The rows of a group lie close to one hidden flat surface of 13 dimensions, which passes through zero. Surfaces can cross.
(in the rows, 128 means zero)
Some rows, each with its group after it:
[138 107 154 100 145 132 176 148 109 173 130 189  66 105 100 205 130] -> Zorob
[144 139 136 125  89 173  70 108 109  95 146 125 124 112  89 187 130] -> famug
[135 142  43 134 150 107 145 152  85 128 147 179 168 107  96 165 138] -> Zorob
[140 104 154 164  92 113 180 115 141 167  98 145 201 117 108 115 114] -> Retu
[108  62 177 129 154 101 168 147 149 118  87 160  42 136 104 131 130] -> Retu
[129 114 114  71 125 123 137 140 166 131 124 119  96 132 104  83 103] -> Retu
[125 138 148 116 150 138  81 131 123 141 148 176 144 157 160 190 139] -> Pab
[148 148  52 119 126 110 130  94 153 134 173  81 130 103 126 139 174] -> Retu
[ 81  81 150  80 102 166 152 123 168 113 118 142  66 114 158 147 116] -> Pab
[126 141 113  44 111 195 132 107 167 137 151 108 155  93 136 116 119] -> Zorob
[107  91 101 102 139  94  83 124 160 101 142 140 133 123 174 133 211] -> Zorob
[139 111 191 149  81 113 147 118  87 140 120 125 107 135 163 175 166] -> Zorob
[132 179 100 148 118 138 171 162 123  76 115  97 157 135  94 145 121] -> Retu
[117 174 112 144 128 165 171 156 102 163 127 131 180 153 110  68  46] -> Zorob
[143 134 139 114 138 131 125 125 149 101 143 111  89  98 117 122 132] -> famug
[107 139 104 132 125 112  82 106 115 121 137 144 145 144 155  81 151] -> Zorob
[138 165 106 172 140 108 100 160 183 128 107  79 120 124 104 123 128] -> Pab
[109 143  82 155 134  68 135 121  60 117  66 151 118 162 149 150  58] -> famug
[121 201 180 124  99 131 107 116 129 125  81 153  99 138 101 168 110] -> Retu
[202 167 131 143 116 120 110 119 136 134 155  50 122 131 105 121  92] -> rativ
[123 139 113 156  94 110 156 132 136 102  95  98 154 129 136  85  77] -> Zorob
[142 150 131 119 116 130 115 141 114 137 117 123  86 118  98 149 114] -> rativ
[140 119  92  95 140 149  93 147 169 156 176 147  77  88 127 145  89] -> famug
[148 141 112 100 149 105 100 145  65 128 152 131  77 117 197 147 108] -> rativ
[109  94  60 102 179  95 147 106 158  98 130 129 138 123 172  99 129] -> Zorob
[161 122 102 125 131  91 176 122 118 137 146 127 113 140  68 151 152] -> Pab
[121 106 134 185 190 141 136 118  86 134 141 150  86 161  94 157 131] -> Retu
[137 102 107 110  91 145 148 146 146 135 162 164 153 126  80 136 125] -> Zorob
[ 96  79 118 197 146 132  70 140 173 110 126 138 149 106 135 119 176] -> rativ
[132 150 160  99  96 118 171 115 113 186 172 169 113 167 104  66 159] -> famug
[107 130 102 106 133  66 148  97 124 145 102 209  69  65 160 115  97] -> Zorob
[177 103 165 113  92 147 101 136 148 137 213 150 150  78 163 131 154] -> famug
[134 123  92  87 128 121 112 127 164 103 160 135 109  96 177 119  84] -> famug
[143 110 125 104 162 100 183 103 156 142 170 164 107 132 171 140 101] -> Pab
[118 157 167 120 136 153 106 107  69 135 131 149 149 134 162  83 113] -> rativ
[159 108 147 162 116 111 141 114 135 175 105 137 158  60 115 156 117] -> rativ
[126 148 112 146 168 126 162  88  30 182 131 146 173 196 125 113 113] -> Pab
[134 106 141 137 183 101 130 141 173  82 126 127 154 120 189  87  89] -> rativ
[149 134 151 148 138 177 152 134 105 176 144 134 165 114 125 134  78] -> rativ
[111 100 186 111 115  80 147 110 147  96  97 150  93 121 185 156 187] -> Zorob
[130 129  86  94  86 135 153 110 127  85 152 122 213 129 143  72 120] -> Retu
[135  99 114 110 144 127 141 117 104 140 140 141 204 105 158  88 145] -> Pab
[146 128 175 166 124 145 147 134 125 157 144 113 171 112 163 102 133] -> rativ
[106 116 121 135 106 128 138 154 114 149 119 210 124 102  64 132 142] -> Pab
[132 110 119 115 102 149 127 128 142  92 124 122 163 112 120 189 143] -> famug
[ 78 128  89 118 130 140 154 119 113 137  99 131 115 131 157 127 110] -> rativ
[116 126  88  85 117  96 144 136 109 188 105 119 105 131 137 134 156] -> Retu
[114 126  95 150 165 121 121  97 137 138 124 152 104 162  41 176 169] -> Retu
[142 123 129 165 119 132 102 186 127 214 138 156 144 157  84 126 109] -> famug
[137 139 150 111 111 100 158 123 127 117 119 123 162 177  95 122 184] -> rativ
[142  98 115 116 118 139 168 177 129 141 146 118  93  92 102 148 135] -> Pab
[126 131  94 144  97 128 156 138  94 149 134  67  85 132 129 152 158] -> Pab
[135 130 112 134  91 161  72 153 175  72 144  78 187 143  84 100 142] -> Zorob
[143 134  73 108 107 114  78  66  83 122 183 122 112 112 157 117 152] -> Retu
[112 185  98 177  80 122 178  96 163 174 146  78 147 132 202 110 133] -> Pab
[158 102  88 124 115 100 120 102 157  85 158 136 201 145 110 114 102] -> famug
[158 123 121 102 106 161  97 132 142 132 187  82 102 111 115 117 146] -> Retu
[141 131 146 148 116  80 149 133  77  87  58  90  79 138  74 126 134] -> Pab
[168 103 163 176 100  92 156 134 125 120 150 127 140 105 168 150 143] -> Zorob
[119 147 122 130 148 124 128 171 134  97  90  88 117 117 137 136 138] -> famug
[ 80  99  79 147 118 132 119 133 177 168  79 101 102  99 117 114 146] -> Pab
[134 116 103  85 132  88 121 160 122 116 150 164  83 116 127 139 168] -> famug
[ 88 137 135  79 165 213 110 183 151  94 130 122 134 153 120 136 131] -> famug
[129 138 117 195 116 106 133 115 133 104  97 117 180 120 100 150 153] -> Retu
[100 103 132 138 170  93 168 150  97 127 104 177 104 141 178 141 116] -> rativ
[114  91 113  50 149 128 152 170 114 157 142 130  74 139 161 115 136] -> Retu
[119 139 142  94 172 121 103 177 109  92  91 136 159 141 155 120 130] -> rativ
[126 104 100 161 201  93 145 104 153  77  79 110 133 143  97 113  74] -> famug
[132  72  62 172 140 131  95 114 142 153 160 134 185 135  81 178 180] -> rativ
[144 117 152 110 143 104 176  94  77 122 122 138 113 164 114 130 110] -> Pab

New rows, each followed by its group:
[ 91  81 110  93 115 156 131 154  75 194 114 131  80 161 129 164 135] -> Zorob
[ 76 112  62  80 110 124 150  91 125 125  93 100 162 171 125 104 163] -> Zorob
[130 165  97 103 109 139 189 111 127 114 122 122 198 109 127 127 118] -> Zorob
[150 128 149  98 141 152 138 116 150  67 168  93 153 112 136 106 176] -> famug
[176 170 214 171  88 162 120 146 115 114 136 101 128 120  93 120  87] -> famug
[112 143 118 127  90 120  69 126 149 137 105 175  72 120 131 130  31] -> famug
[125 118 124 152  51  66  96 121 113 130  79 150 127  98 160 181 152] -> famug
[135 133 127 106 148 122 131 178 161  99 160 105  76 154 142 117 140] -> rativ
[118 100 161 121 102 131  90 115 191 132 128 185 112 113 117 117  89] -> famug
[148 129 162 115 126 152  85 101 150 126 186 172 122 139  88 131 157] -> Zorob
[124 164 119 119 144 176  69 198 120 125 119  81 149 140 112 132 141] -> rativ
[160 128 156 133 121 176 137 197 111 140 180 144 140  94 165 135  68] -> Zorob
[120 146 130 162 196 140 117 129  52 127 124  89 117 144 157 112 144] -> famug
[127 165  98 116 153 106 128 162  74  99 135 138  64 107 180 155 108] -> Retu
[ 97 101 119 186 146 102 111 184 160 202  69 138 163 160  95 116 145] -> famug
[144 156  88 140 175 155 121 130 100 118 173 111 180 125 157 113  96] -> Zorob
[118 128 149 179  63  40 103 121 125 123  54 148 151 142 138 114 135] -> famug
[172  94 152 115 142 117 198 108 120  76 173 122 190 131 109 129 183] -> famug
[134 141 152 151 144 149 169  84 141  69  94  67 152 129 101 123 126] -> famug
[130 138 130  81 136 151  99 165 132 168 114 126  82  56 156 183 152] -> Zorob
[171 145  93 116  80 123 107 108 118 163 164 109 154  98 122  95 108] -> Retu
[140 100 160 130  89 141 132 125  57 134  96 128 135 108  72 128 147] -> Pab
[105 114 126  74 142 183 167 129 184 160 190 149  89  99 135  71 123] -> rativ
[115 149 141 143 152 108 134 131 116 148 107  94  94 111 190  83 143] -> famug
[127 148 120 163 108 161 189 164  93 176 156 132 111 112 113 106  91] -> Pab
[129 108  54 128 150  76 109 111 183 135 136 139 107 120  77 142 178] -> Pab
[139 147 110 136 100 121  78  90 136 131  87  98 130  78 108 124 113] -> rativ
[128 146 164 108 121 136 194 147 155 108  89 120 132 112 125 151 106] -> Zorob
[135 189 110 100  86 130 110 138 133 127 111 122 184 110 153 127 117] -> Retu
[108 146 175 149 135 136  97 199  99 133  89 135 120 119 138 127 167] -> rativ
[ 62 143 134 126 106 126 124 137 148 124  81 161  88 156 157 176 143] -> Pab
[146 123 129 134 160  73 141 145 108 156 156 163 101 136 156  70 106] -> famug
[118 115 124 162  66  90 147  80 142 185  93 165 156 150 114 120  89] -> famug
[167  96 136  92 170 134 154 163 158  85  98  51 127 155  42 129 126] -> Pab
[128 119 115 138 102 162  79 162 114 163 122  76 128 146  89 161 173] -> Zorob
[118  89 122 115 111  99 153 158 166 116  70  99 102 111 114 169 159] -> Zorob
[138  83 106 115 114 141 146 137 154  94 117  54 119 103 165 125  74] -> Zorob
[139  98 112 132  60  90  64 138 128  61 106 109  90  94  71 106 158] -> Retu
[146 145 113 139 147 145  92 126  82  78 184 142 176 137 164 120 118] -> Zorob
[125  91 160  80 136  93 132 119 127  61  72 149 167 136 120 123 154] -> Pab
[ 71 158 144  93 145 167 109 144 147 117  89 132 137 162  79  54 165] -> rativ
[114 139 109 107 176 133 152 113 170 131 109  84 149 213 112 142 128] -> Pab
[167 112 111 124 206 146 144 162 121 118 172 155  92  90 125 172  65] -> Zorob
[ 77 139 138 100  93 141 174 160 173  56 130 105  91 183 153 117 152] -> rativ
[134 137 115  91  92 114 160 181 223 108 109 109 158 121 119 111 103] -> famug
[176 135  98 121  75 113  93 127 126  75 172 104  84  59 119 107 111] -> Retu
[120 153 147 139 101 100 123 109 105 102 112 118 177 173 150  63 133] -> famug
[ 85 120 139 122  80 131 143 138 107 128  88 104 155 194 129 114 161] -> Zorob
[158 138 152 111 179 164  53 131 161  96 178 141 101  97 117 147 136] -> Zorob
[154 154 112 160 122 115 157 134 111 100  94  87 149  98 101 182 127] -> Zorob
[128 184 188 145 161 154 128 102 105 129 132 109 165 186 129 133 176] -> Zorob
[125 129 131 140 133 168  76 184 108 116 142 103 134 149 149 110  97] -> Zorob
[153 154 141 122 140 137 118 138 145 173 142  86 109  67 165  74 115] -> rativ
[113 146 148 111 150 144 133  64 109 124  98  99  98 175 100 138 129] -> Zorob
[134 130 193 115 139 158 217  85 136 169 105 101 155 194 122 135  82] -> Pab
[142 146  80 155 164 115 104 109 152 145 130 111 139 127  71 121 148] -> Zorob
[122  85 135 177 105 153 170  89 147 155 161 163 138 123 105 144 114] -> rativ
[158 138 133 145 116 125 177 153  94 116 166 112  74  86 152 182 144] -> Retu
[122 110 123 133 136 147 151 130 113 129 142  89 129 157 123  96 134] -> Retu
[130  54 129 133  91  95 116  80 105 166 124 163 163 122 131  75 134] -> Retu
[137 116 105 106  71 148 113  87 128 173 142  91 131  97 128 120 136] -> Zorob
[148 118 130 125 134 120 159 145  78 190 148 142 134 101 170 157 142] -> rativ
[120 118 139 188 161  98 139 160 158 148 104  93 139 186 118  94 148] -> Zorob
[137 191  79  93 113 116 148 132 103 134 149  88 124 154 148  79 104] -> famug
[103  96 130  96 123 146  89  97 130 107 113 111 117 137 156 136 147] -> Pab
[123 127 134  99 146 110 150  75 171  98 113 103 118 106 173  99 113] -> Zorob
[125 110 143 118  90 190 137 193  90 140 139  90 115  86 162 142 133] -> Pab
